There are 4 ways to turn a row about zero (a turn may also mirror it). The second row of each pair is the first, turned, with some noise. The first 36 pairs use one turn. New pairs use 2 turns, one after the other, and a turn may come again.
In the rows, 128 means zero.
Some pairs, each with its turns in order after it:
[131 159 153 157  96 124 135 108]
[148 119 111 100 149 158 148 163] => Pup

[172  49 141 145 118 205 117 139]
[113  91 170 172 124  66 165 195] => Fur

[134 128 129 126 152  86 122  81]
[146  85 122 138 132  90 114 113] => poz

[138 141 126 163 138 133 123 141]
[135 118 133 128 149 139 161 120] => Fur

[139 124 131 118  48 158 132 101]
[181  97  85 155 164 133 122 151] => Pup

[169 168 126 120 128 131  72 125]
[184 134 142  90 119  95 146  99] => Fur

[129 105 124 107  85 131 156 103]
[145 136 129 146  90 112 142 167] => poz

[208  94 122 144  74 134 131 110]
[191 124  86 140  66 153 124 138] => poz

[192 137  82  82 113 116 165 133]
[166 132 142 185  67 124 106  95] => Fur

[193 110 179  51  95  62 208 130]
[ 83 177  90 209  71  71  88  65] => Fur

[113  48 173 167 163 136 124 177]
[196 157  86 129 131 134 185 186] => zep

[127  62  96 117 117 137 134 148]
[119 155 104 110 150 155 185 121] => zep

[144 111 133 142 126 134 174 133]
[142 107 116 145 162 147 139 126] => zep

[106 125 120 142 147 132 152 194]
[129 179 137 118 178 147 157 122] => poz

[154 118 141  79  99  92 106 135]
[154 126 169 155  87 122 132  92] => poz

[140 141 142 148 110 121 104  87]
[125 130 162  99 158 101 114 103] => Fur

[146 104  95 106 146 167 143 162]
[151  98 121 162  95 132 146 164] => Fur

[137 143 122 127 111  99 111  48]
[140  84 121 130  92  83  81 144] => poz

[139 106  98 109 155 126 134 141]
[125 155 119 124 127 170 131 120] => zep

[135 166 165 127 157 145 145 121]
[106 137 116 120  87 144 154 153] => Pup

[155 135 139 123 174 179 144 150]
[167 163 150 156 150 157 106 145] => zep

[120 109 124 138 122 110 120 124]
[127 137 130 137 152 130 114 142] => Fur

[118 152 137 143 110 121 114 122]
[138 122 135 115 148 141 144 137] => Pup

[109 145 128 114 105 109  50 164]
[ 87 170 121 126  74  82 137 143] => zep

[133 129 156 141 162 118 119 134]
[114 115 108 122 146 130 141  91] => poz

[131 160 189 120  78 120 127 137]
[176  94 122 112 112 135 150 173] => Pup

[ 48  55  87 119 123 128 134 128]
[146 160  77  69 141 122 184  79] => zep

[135 174 159 112 121 102 114 144]
[116 137 150 105 108 111 114  81] => poz

[129  86 152 115 125 169 165 127]
[113 101  74 140 117  91 125 134] => Pup

[112 136  71 134  52 127 151  91]
[178 130  81 133 199 157 137 101] => Pup

[168  48 182 126 151 133 170 130]
[103 131  80 104  96  53  76 155] => Pup

[174 105 130 103 158  67 178  84]
[122 106  95 177 122 103  64  72] => Fur

[128 110 161 141 173 118 168  48]
[197  63 147  86 129 154 119 117] => zep

[127 164  96  62 133 122 190 112]
[118 116 134 158 133 167 110  43] => zep

[ 91 126 108 180 138 107 164  60]
[135 114  82 131 161  62 106 179] => poz

[127 116 124 152 160 108  88 129]
[100 142 178 107 144 123 119 129] => Pup

New pairs. What belongs after each?
[122 132 126 119 178  92 132 127]
[111 147 140 157 159 131 104 110] => Fur Pup

[146  94 129 157 137 104 136 155]
[113 165 107 137 161 148 124 128] => zep zep

[ 75 144  48 117 208 155 134 130]
[ 57 120 160 139  52  67 132 116] => poz Pup

[130 156  91 122 166 100 144 118]
[130 112 165 133 138  99  88 104] => Pup zep

[141 128  62 128 173 143 113  71]
[ 90 104 162 147 115  73  66 113] => poz Pup

[ 81 121 116 109 152 148 137 125]
[104 115 135 104 101 101 154 110] => poz Pup

[ 70 119 137 125 131 176 149 139]
[132 151  90 102 157  94 122  85] => Pup Pup

[126  93 116  69 132 115  91 101]
[ 67 147 119 138  76 120 137 151] => Fur zep

[140  95 118  95 114 114 149 143]
[107 121  80 136 142 133 149 118] => zep Pup

[146 130 148 121 159 185 114 143]
[119 111  95 149 143 160 171 110] => Fur zep

[128 167 131 117 139  50 153 103]
[164 193 153 107 120  94 105 156] => poz Pup

[139 130 169 105 106 127 142 122]
[165 131 107 116 144 133 133 130] => poz Pup

[ 82  83 146 152  79 157  97 149]
[167 159  90 203 108 109 106 121] => Fur zep

[148 150 118 146 123 137 128  78]
[ 98 110 138 166 129 134 144 102] => zep poz

[109 117 146 149 100 168 129 105]
[ 88 149 139 142 132 111 154 111] => Fur poz

[141 104 132 169 114  64  65 127]
[131 195 116 166  96 166 123 177] => zep Fur

[105 147 139 112 135 187 128 104]
[146  94 162 135  87 134 110 146] => zep zep

[129 103 193  81 181 106 124 123]
[209 116 138  74 119 147 138 120] => Pup Pup

[101 156 154 126 108  94 208 134]
[119 107 110  53 150 163 143 166] => zep zep

[142 114 167 115 140 126 204 139]
[152 159  68 101 100 138 125  94] => poz Pup

[143 157 122 140 108 124 161 126]
[118 121  98 129 149 128 159 154] => Fur Pup

[132 120 129 191 171 181 136 130]
[ 91 119  91 114 112  59 113 104] => Fur Pup

[208 137 152 135 122 142 111 127]
[106  58 143 100  93 112 135 130] => zep Pup

[ 92  66 108 123 119 138 208 141]
[141  38 144 159 104 149 101 105] => zep Fur

[111 162 134 155 137 126 139 137]
[170 132 127 128 155 112 118 128] => zep Fur

[ 84 121  95 172 125  93 121 127]
[172 113  88 106 164 134 140 110] => poz Fur

[105  87 120 121 178 196 197 129]
[ 64 182 105 160  89 171 102 174] => zep Pup

[ 48 102 157 130 114 132 131 116]
[111 120  87 185 130 139  82 102] => Pup Fur

[147  95  62 149 145  82 104 180]
[135  96 129 174 140 173 155  54] => zep Pup

[131 134 129 130 160 148 134 143]
[128 130 110 121 156 148 154 117] => Fur zep

[133 159 104 137 136 122 105 141]
[120 138 102 146 112 136 101 142] => Fur Pup

[158  86 119 128 173 131  65 163]
[104 160 131 200 157  95 104 107] => zep zep

[145 114  99 124 110 126 152 126]
[121 140  89 125 117 135 112 117] => Fur poz

[176 142 142 121  93  48 197 125]
[181 150 145 201 115 191  86 144] => Pup Pup

[157  72 106 115 132 146 111 130]
[135 113 153  81 119 122  84 132] => Fur Pup

[154 105 167 133 114 118 114  60]
[122 151  83  93 168 107  84 118] => Fur Fur

[ 59 136 174 135  85 168 123  61]
[ 96 170  65  58  94 126 124 174] => Fur Fur

[121 131 128  81 125 142 132  95]
[136 121 105 140 127 109 172 133] => poz zep

[132 119 140 106 152 154 138 127]
[141 113 161 140 143 131 115 144] => zep zep

[148 153 138 126 166 120 131 158]
[150 120 155 115 128 157 131 100] => poz zep

[ 75  77 205 103 107 117 114 198]
[136 181 194  69 207 107 110 136] => Fur poz

[138 151 132 208 151 128  83 129]
[191 179  88 135 123 119 153 153] => zep Fur

[194 119 126 113  48 130 156 152]
[ 62  96 169 190 169 122 123 141] => poz zep

[139 160  48 109 148 134 106 129]
[ 77 109 106 132 156 152 173 176] => Pup Pup

[170 167 122  81 124 159 116 138]
[ 83 130 134  79 165 123 166 120] => zep Fur

[166 113 129 104 115  49  98 177]
[102 108 189 164  78 116 152 176] => Pup zep

[163 155 137 122 129 125  48 178]
[114  97 181  59 112  91 110 138] => poz Fur

[ 63 164 119 127 126  95 130 199]
[182 105 151 143  69 112  68 118] => poz zep

[ 95 162 110 115 152 131  74 110]
[145  91 173 129  95 169 151 120] => Fur poz

[129 130 104 129 146 142 128  97]
[130 140 140 114 125 134 163 142] => Fur zep

